All rows are made from the same 13 directions, up to rounding. Whole rows:
[[-44  16 -41 -24 -37 -12 -43 -11 -18 -48  38  47  26   8 -13 -50  12  52]
 [-45 -23  43 -11 -24  39 -19 -24 -23   8  49  39  25 -39 -30  -6 -31  23]
 [ -8  -5  27   6  69  19   5  17 -39 -17 -15   8  -4 -15  -9   6   1 -50]
 [-43  -9   5 -32 -40  29 -12 -41  51  22  31  31  50  71 -27  27  15  13]
 [ 51 -20 -16   4  23   6  32 -10 -12 -16   0  13  -1  52 -29  -4  43 -14]
 [ 69  11  27 -15 -60   3 -51  31 -13  34   3  73   6 -36  24  27 -10 -20]
 [ -7 -13  -1 -14  -8 -35 -17   3 -72 -26  19  -6  70  16  10  22  -2 -16]
 [-23 -29  64  24   8  30  17  11 -14 -47  23  -7 -49 -29  22 -29  17  74]
 [-72  -8  -4  30  28 -68  14 -17  62 -13 -35 -36  17  -3  17  17  18  -8]
 [ 24  45 -21  -3 -19  -6  -2  23 -31 -23 -14  86  -8  22 -10 -26   0  -5]
 [ 15  -2 -41  57 -29   9 -35   6  20  16 -35 -10  -5 -26  19  22  58  32]
 [ 20  34 -32  -5   8 -25 -32  40  -8 -26 -14  12  -4  -4  28 -11   5 -17]
 [ 22  -3  -3  20  18 -55  -1  33  47 -31 -14 -30 -18 -11  47   2  22  -3]
 [  7  24 -44  15 -46 -53  14  -4  -1 -36  33  10   0  72  -7 -49   7  87]
 [-91  43  24  31  22  31  23   3  -5  11   5 -10   6  50 -16   8 -57  30]
 [-59  19  -8 -25 -46 -16 -67  11  29  11  -3   0  61 -23  45  45 -12 -15]]

The start of a row, then its end:
[  8  55 -37  29 -14  29   4  30   6  14 -15  -7 -24  17   6  -7]  [-29  21]
[-14  40 -30  -4 -11 -20  39 -13  78  35 -56  11  -9  29  -6  16]  [-16 -42]
[-15 -23 -23  -1  22 -14 -11 -24 -34 -27  10 -27  -2  20 -12 -29]  [47 38]
[-59  28   1  38  47  39 -53  16   8   3   2  65  13 -14 -31   4]  [ -2 -17]
[ 43  14  38  24 -54  18 -29  38 -55   6  27  90  29 -14   4  24]  [-25   8]
[ 12  15 -48  -6  24  27  13 -41  81  62  -7  23  -7  61 -72   1]  [  4 -39]
[  6   8  41  27  34 -15   9  12 -12   0  28  85  18  11 -45   0]  [-40 -34]
[-19 -54  37  56  69   6 -44 -20 -20  30  -7 -14  -2 -47 -22  25]  [49 -4]
[   3   23  -13   12   31  -42  -33   53  -17   -5   24 -107    3  -19
   55    4]  [-58   7]
[-28 -27  33  39  -8 -21  -5 -13 -38   4  17 -38  -5 -20  10  -4]  [ 0 69]
[-18  42 -18 -26  -4  11  24   0 -17  28 -53 -64 -35  37  29   3]  [-16   8]
[-53   1  -7 -74 -23   9  20 -29  18 -36  -6  13 -15 -41   2 -46]  [-12  -6]
[  5 -12   1  13  -6  23   9  -2 -14  19 -36 -43 -25 -60  20  11]  [ 4 -2]
[-73  29   3  21   7  28  28  -7 -14 -10 -31   6   2  42  -6   7]  [ 1 22]
[ 80  49   1  34  -9  33   6  42  32  63 -20   0 -59  52  12  20]  [-19  13]
[-17   0  -3  -4 -36 -10 -17 -36  -6  36 -43  57   4 -21 -17  10]  [28 -7]
[-84 -25  20 -44 -35 -19 -24 -27  74 -28  29  29  32 -87  10 -13]  [-20  -8]
[ 41  14   5 -16 -17  46  56   2 -32  -1 -12  59  11  48 -30  13]  [ -9 -40]
[-28  -1  21  61  19   7  36  -1  70  10  18  -9 -28 -14 -21 -10]  [-33  31]
[-53  -3 -58 -39  -3   3 -43 -35   2  11  -2 -49  25 -34  -6 -12]  [ 4 -5]
[ 14  77 -84 -88 -24  27  -4  19  31 -17 -39  21 -56 -18  14 -64]  [-24 -34]
[ 18  45 -24   5 -42  62  -5  37 -29   1 -31   2 -11  18  33  17]  [ 5 17]
[-66  21  11  11  26  30  -7   6 -16 -14   3  14   6  -5 -11  -7]  [-22   5]
[ 53 -20 -25 -25 -27  40 -15   3  70  -8  45  -2 -15  -5  -2 -18]  [22 16]
[ 48  24   9 -48  -2  -1 -12  40 -68 -28 -20  36   9  33  33  13]  [ 11 -45]
[-43  42 -35 -79 -47 -73  -9 -18  52   6 -54 -13 -38 -57  47 -42]  [-28 -11]
[  2   2 -37   7 -26  44 -38 -40  -2  94 -55 -34 -34 -43 -12  14]  [25 14]
[-54  76 -52  27   5 -43 -15  -4  17  13 -49  69 -39 -26 -29 -55]  [-29   7]
[ 17   2 -54 -41 -23  -6 -40 -17  21 -22 -13  85  -2 -47 -23 -41]  [ 46 -29]
[ 19  12  13 -54 -42 -34  10  12  40  -6   9  14   9   1  31   4]  [-34 -26]
[ 27 -34  89 -10  42  -2  -2  31  26 -11   9  -3 -14  19  40  39]  [ 22 -27]
[-19  -5   3 -23 -22 -67  -3 -22  50  -2 -30  13 -16 -27  22 -13]  [19  0]
[-36  -6 -18 -11 -18 -31  28 -68  33  56  14   7  23  -2 -65 -13]  [-51  -9]
[ 19 -13 -18 -20   5  -9   9 -25 -26  28 -14  16  37 -25 -35  17]  [-16 -72]
[ 37 -21 -19  43  52 -37  35   1 -40 -11 -12 -13  36  17 -29  21]  [ 12 -53]
[ 29  -5 -34   0 -21  31  33  -6  42   5  20  -2  13 -27 -27  -3]  [-30 -27]
[ -7 -57  66   0   9   3  28 -42  50  36  28 -20 -30 -39 -21  -4]  [-16  16]
[-43 -43  36  48  55 -49  35 -37  36   3 -54  26   3 -35 -25  24]  [ 42 -47]
[ 20  29 -56   3   7 -16 -32  10   1  30 -15  -8  -6 -59  -9 -15]  [-34 -36]
[ 43 -26 -27 -29  56 -20  -7 -15 -53   8 -43 -55 -29 -28   2 -13]  [ 42 -45]
[-15 -15 -34 -14  37   6 -50 -16 -31   1 -17 -24  26  19  -5  15]  [ 61 -20]
[ 69 -32 -41 -26 -13  12  35 -26 -59 -26 -13  32  35  38 -35   3]  [ 61 -41]
[-16 -18 -33  31  48 -10   2 -31 -33  20 -11 -38   7 -34 -42 -10]  [  0 -16]
[  9 -39  99  -6 -34  -5 -40  12 -24  -1  70  52  45  18  17  38]  [-5 30]
[-45 -28  24  12 -14  -5 -20 -35 -50   7 -12   9  -1 -44  -6  -8]  [26 40]
[ -9 -19  45   0  -2 -60  19 -18 -46   8 -51  16  -1 -27  17  19]  [ 14 -22]
[  3  25  17 -16   9  -2   1  43 -16 -52  24  45   5   3  13 -19]  [-30 -16]
[ 24 -22 -63  -8  12  19   4  -9  18 -25  37 -37  19 -23 -27 -25]  [  4 -14]
[ -9 -20 -12 -11   0   5   2 -23  13 -17  24   8  12  17 -23 -16]  [22 13]
[ -5 -16  12 -32 -40 -25  17 -33  34  21 -23  30   8 -35  -3  10]  [ -3 -31]
[ 78   2 -64  -5 -16 -21   3 -14  -4  35 -22   6  -7 -31 -27 -13]  [  2 -41]
[-19  13 -27 -28  23  -3 -31  46  40 -20  -6 -97  31 -29  69  38]  [-21 -53]
[ -3  -4  -8  21 -29  17 -20  17   4 -21  15 -17   1 -15  27   0]  [18 47]
[ -2 -10  11   0  47 -71  25   5 -99 -73 -15  44  21   6 -10 -27]  [ 20 -31]
[  7  -1  16  10  10  -8 -20  27  49 -42 -16  30 -25  38  38   4]  [76 21]
[ -8 -13 -36 -20  58   7   3 -31  52  28  -6 -34 -14 -32 -41 -16]  [ -9 -57]
[ 33  40 -47  -7 -24  -2 -22  17  40  17  -9  24 -23  -8   1 -19]  [-12  -5]
[-54   9  15  -3 -67   2   3  -2 -31 -32 -46  32  22  -4  44  23]  [38 32]
[-22  16  20  54 -19 -30 -26  25  -6   4  -2  48   8 -94  10   2]  [-44   2]
[-26   5  21   9 -31 -99 -20 -14  42  51 -41  -9  17 -20  36  40]  [-13 -12]
[ 24  15 -29   0   2 -30   2 -11 -39   7   8  24  13  51 -33 -17]  [-2  3]
[ 16 -17  -5  12  10  -1  32  17  11 -34  24  -1  58   3  -7  29]  [-16 -52]
[  3 -16 -83  13  -1 -26 -11 -31 -55  -3 -68 -26  41 -22  -6  19]  [ 73 -36]
[-30  28  27  22  27 -34  -8  -1 -25  12 -12  50 -17  25 -19 -15]  [-15  12]
[ 29 -35  28  22  40 -15 -10  20  69  -5  11 -47 -43 -35  31   1]  [24  6]
[-25  57 -44  20 -24 -32 -28  13   8  21 -19   4  -2   4   9 -10]  [-30  23]
[  6 -11  49 -36  17  23   8   2  19  -6   7  58 -17 -33 -11  -7]  [-15 -46]
[-51   5 -30 -15  11   0 -17 -25  98  -5  18  21  -6  -7 -28 -31]  [3 1]
[-12   5   6  42 -18  -9  54  12   2 -38 -67  25 -21 -39  27   6]  [29 -2]
[ 10 -11 -18 -17  32  -3  45 -22  25 -19 -17   9 -39 -31 -30 -44]  [  4 -30]
[ 27   4 -22  10   1 -32 -36  -5  16  20  53  19  10  26 -34 -23]  [-16  23]
[-25  -6 -90  36  12 -58  32 -41 -36 -35 -37 -59  -2  23 -19 -44]  [57 47]
[  5  20 -41 -11  18  17  29  30   5 -58  13 -24  -9 -24   7 -38]  [-29 -16]
[-44  23  25  19   0 -10  15  -4 -12  18 -25   0  -7  24   5  12]  [-18  19]
[-20  24  -1  43  11  -3 -64  14   3  20  -7  40 -21 -10  -2  -8]  [19 35]
[-37  10 -11  58 -18   6 -46  17  -8 -12  -9  49  46 -14   4  32]  [31 13]
[ 26  -6   4  44  56  77  -8  46  -4 -12  -2 -51 -31  -8  19  18]  [26  1]
[ 15 -25  -5   3 -26  42 -24  11  22 -12  34 -21  23  -8  17  20]  [23 20]
[-13  -1  28   1 -14 -25  -6   4  14 -13 -38  31 -18  -4  32   9]  [41  9]
[ -1  28   9 -39  42   9 -46  13  -5  37  -7 -28 -44  14  14 -12]  [-17  -8]
